There are 3 ways to turn a row about zero (a turn may also mirror it). The second row of each pair is the first, turned, with some noise. The first 27 pairs use one turn. New pairs use 3 turns, one after the other, and a turn may come again.
Some pairs, each with its turns in order after it:
[  6  22 -35  13 -17 -26   4  12]
[ 21  28  24  11  22  -7  17 -13] -> j29

[ 10 -28   1  27  41 -35  -5  33]
[ 19  39 -36  20 -35  17  17  -9] -> j29

[  4  26  14   2 -23 -10  16 -22]
[-28  22   6 -11   9   3 -20 -19] -> j106

[-12  -7  -6  44  28 -20   5  -4]
[ 43  10 -16  20 -15  18 -11 -17] -> j29

[ -4 -40   7  18 -14 -28  24   5]
[-22 -22  -9 -23  -5  -2   0  45] -> j749

[-10  -7 -20   3  -7  14 -14   1]
[  2  -8  15  13 -12 -20   2   1] -> j29

[ -6  23   1 -20  15  -2 -12 -14]
[ -7   6   2  17   5   3 -14 -29] -> j749

[ 26  23   3  13  25  35 -17 -14]
[ 33  21  25  -1 -13  19 -30  17] -> j106

[ 47 -17  15   3  10 -16 -30 -27]
[ 18  10 -41  -9   7  -9   7  49] -> j29

[-17  -4  19  -4  -6 -36  10  -6]
[ -9  23 -13   4  15  12 -30  -6] -> j29

[  9 -34   9  10   2   4 -33 -24]
[  3 -13 -18  16   0  44  17  12] -> j749

[ 27 -13 -14  32  19  -2   9  13]
[ 11  22 -20  10   3 -14  14  35] -> j749

[-18 -13  -5  57   6  -2  12  10]
[  9  19 -35 -35  -8   2  -6  31] -> j749

[ -1  -1  12 -48  23  -8   1  26]
[-39  24 -10 -34 -21  -2   7 -12] -> j29

[29 -1 16 22 -4  2  0 11]
[ 19  10   8   6  -9 -21 -12 -19] -> j106

[ -4  37  31  16  -7 -17   1  -2]
[-28  12 -16 -15 -22 -13   5 -29] -> j749

[  4 -25  18   7 -31 -35  39  10]
[-25 -21 -13  -6   9 -42   0 -42] -> j106

[-19   4   0  -7  -4 -51  18  11]
[ -7  45  -3   6  17   9 -18 -26] -> j29

[-15 -20  15   3  18 -26  23   1]
[-21 -13 -12   0 -11  -7 -28  27] -> j749

[23  0  6 23 31  3 33  1]
[ -6  33  -4  15 -20 -18  -2  32] -> j749

[-14  -7 -37 -15 -10 -16  53  20]
[-38 -29 -46 -10  -3 -26  -7  18] -> j106

[ -1 -12 -34  28  16  21  56 -22]
[  7  50  23 -15   5   3 -23  50] -> j749

[ -4 -10  20   6  -6  19  -4  11]
[  5 -10  13  24  -5   3  -2 -14] -> j106

[ 11 -10 -23   8  14  18  -3   4]
[ 26  -7 -13   3  -7   1  -9  16] -> j106

[-8 -5 -7  2  0 -7 25 37]
[-15 -15 -13  15 -13 -30   2  11] -> j106

[-33   9   4  11  33   4 -41   5]
[ 19   8  14  -8 -52   3 -26   7] -> j29

[ 31  -1 -52 -10 -13 -23  56 -14]
[-17  -7 -56 -52  -4 -23 -32   4] -> j106

New pairs. What belongs after each?
[ 12 -11   6   3 -13   0   3  14]
[  0   8  -8  12   7 -14 -12  -6] -> j749 j106 j29

[ -7  17 -12 -11 -11  -8  -3   0]
[ -1   7 -11   5  24  10   0  -2] -> j29 j749 j106

[  7  10  13 -44   6 -12  -4  14]
[ 40  -8  15 -16  12  -2 -15  -2] -> j749 j749 j749

[-15   5  18  -6  24  -9   5  13]
[ -6   5 -27  -3  -4 -18  15  -7] -> j749 j29 j749

[-16  -2  12 -10 -10   0   4 -13]
[  3 -14   0  -2  10  18   9   6] -> j106 j29 j749

[-13  -9  -1 -37  12  -2 -38   0]
[10 -5 -9 -6 25 -9 31 38] -> j749 j29 j749

[-33 -50 -11 -23   6  -2  -8 -12]
[-20   9  17  54  24   4   9 -14] -> j749 j29 j29

[-21  -5 -48  12   0  26   9  11]
[-17 -20  32 -14 -11 -13  35 -22] -> j749 j106 j749

[ -8 -13   4  -9 -17   7 -17 -23]
[  5   3 -13   1  22  15   8 -21] -> j29 j106 j29

[ 34  -2 -14   2   5  13   8   8]
[  0 -30  -9   4  22   9  -7   3] -> j29 j106 j749

[ -9  -2 -27 -25 -23  14  26 -19]
[  3 -24   0  24 -15  -5  42 -15] -> j106 j106 j29

[ 23  24 -10 -14  19  24  18  -3]
[-31   4  16  32  -1 -20  12  -3] -> j106 j29 j106

[ 16   5  30   2  -2   8  -3 -15]
[  7  -7   5 -18   3  -4  20  25] -> j29 j106 j749

[-19  -8  -2  10 -14  46  17 -27]
[ -4 -22 -13   9  50  19 -14  14] -> j749 j749 j29

[ 12  11  16 -31  -8 -13  -2 -33]
[  6 -12  28 -19 -15 -30   1  16] -> j29 j106 j749

[ 19 -37  38 -12  10  -3  -9 -16]
[ 19 -22 -11  44  -4  23  -9   4] -> j749 j29 j29

[ 12  -4 -41 -25   0 -19 -14 -18]
[  9   1 -37  -6 -14  27 -17 -24] -> j749 j29 j106

[  2 -37  10   2  -3  44 -14 -17]
[ 18 -15   2 -14  18 -22   8  48] -> j106 j29 j749

[-20  -8 -42  43 -21  -9   3  14]
[  6  25 -30  24  33 -34 -16 -13] -> j106 j749 j749

[-18  15   4 -13 -25 -39   5 -32]
[-19  21 -14  -3 -46  14   8 -24] -> j29 j29 j106

[  4  -5  -8  -6 -20  -9  15 -20]
[ -1 -15  15  20  10 -10   3 -14] -> j749 j106 j106

[-11  33 -36  14  -9  28  20 -12]
[-37  26 -15 -31  -2  31  -4  -8] -> j749 j749 j749

[-22 -17  22 -15  19 -16 -33 -47]
[-45  -1 -18  25 -18   2 -20  42] -> j106 j106 j29

[  6 -11 -26  19  -2  65   9 -27]
[  0 -36 -20  51 -26 -32  14   5] -> j29 j749 j106

[ 19 -15  46 -30  14   3  -1  -8]
[  9 -25  28  -8  27  34 -10 -19] -> j106 j106 j106

[ -9  13 -34  -2   1  29  22  44]
[28 -4  4 15 20 55 -1  9] -> j106 j29 j29

[ 14 -10 -46 -11  -5  -3 -14 -24]
[ 13  26   4  18 -22  -1 -21 -36] -> j29 j749 j29

[  9  -2  21  26  -4 -28 -18   7]
[  8 -16 -15  35  -9 -12  -8 -13] -> j749 j749 j749

[-13  -1  26   8 -18  -5   2 -25]
[  4 -12  14   8  24   4  28 -13] -> j749 j29 j106

[ -9 -19 -10 -17  35 -24  26 -28]
[-39  10 -29  -3  29  23  14  11] -> j106 j29 j106

[-13 -45 -16 -11 -14 -17 -34  16]
[-23  32   5 -10  20 -24  -3  43] -> j29 j106 j106

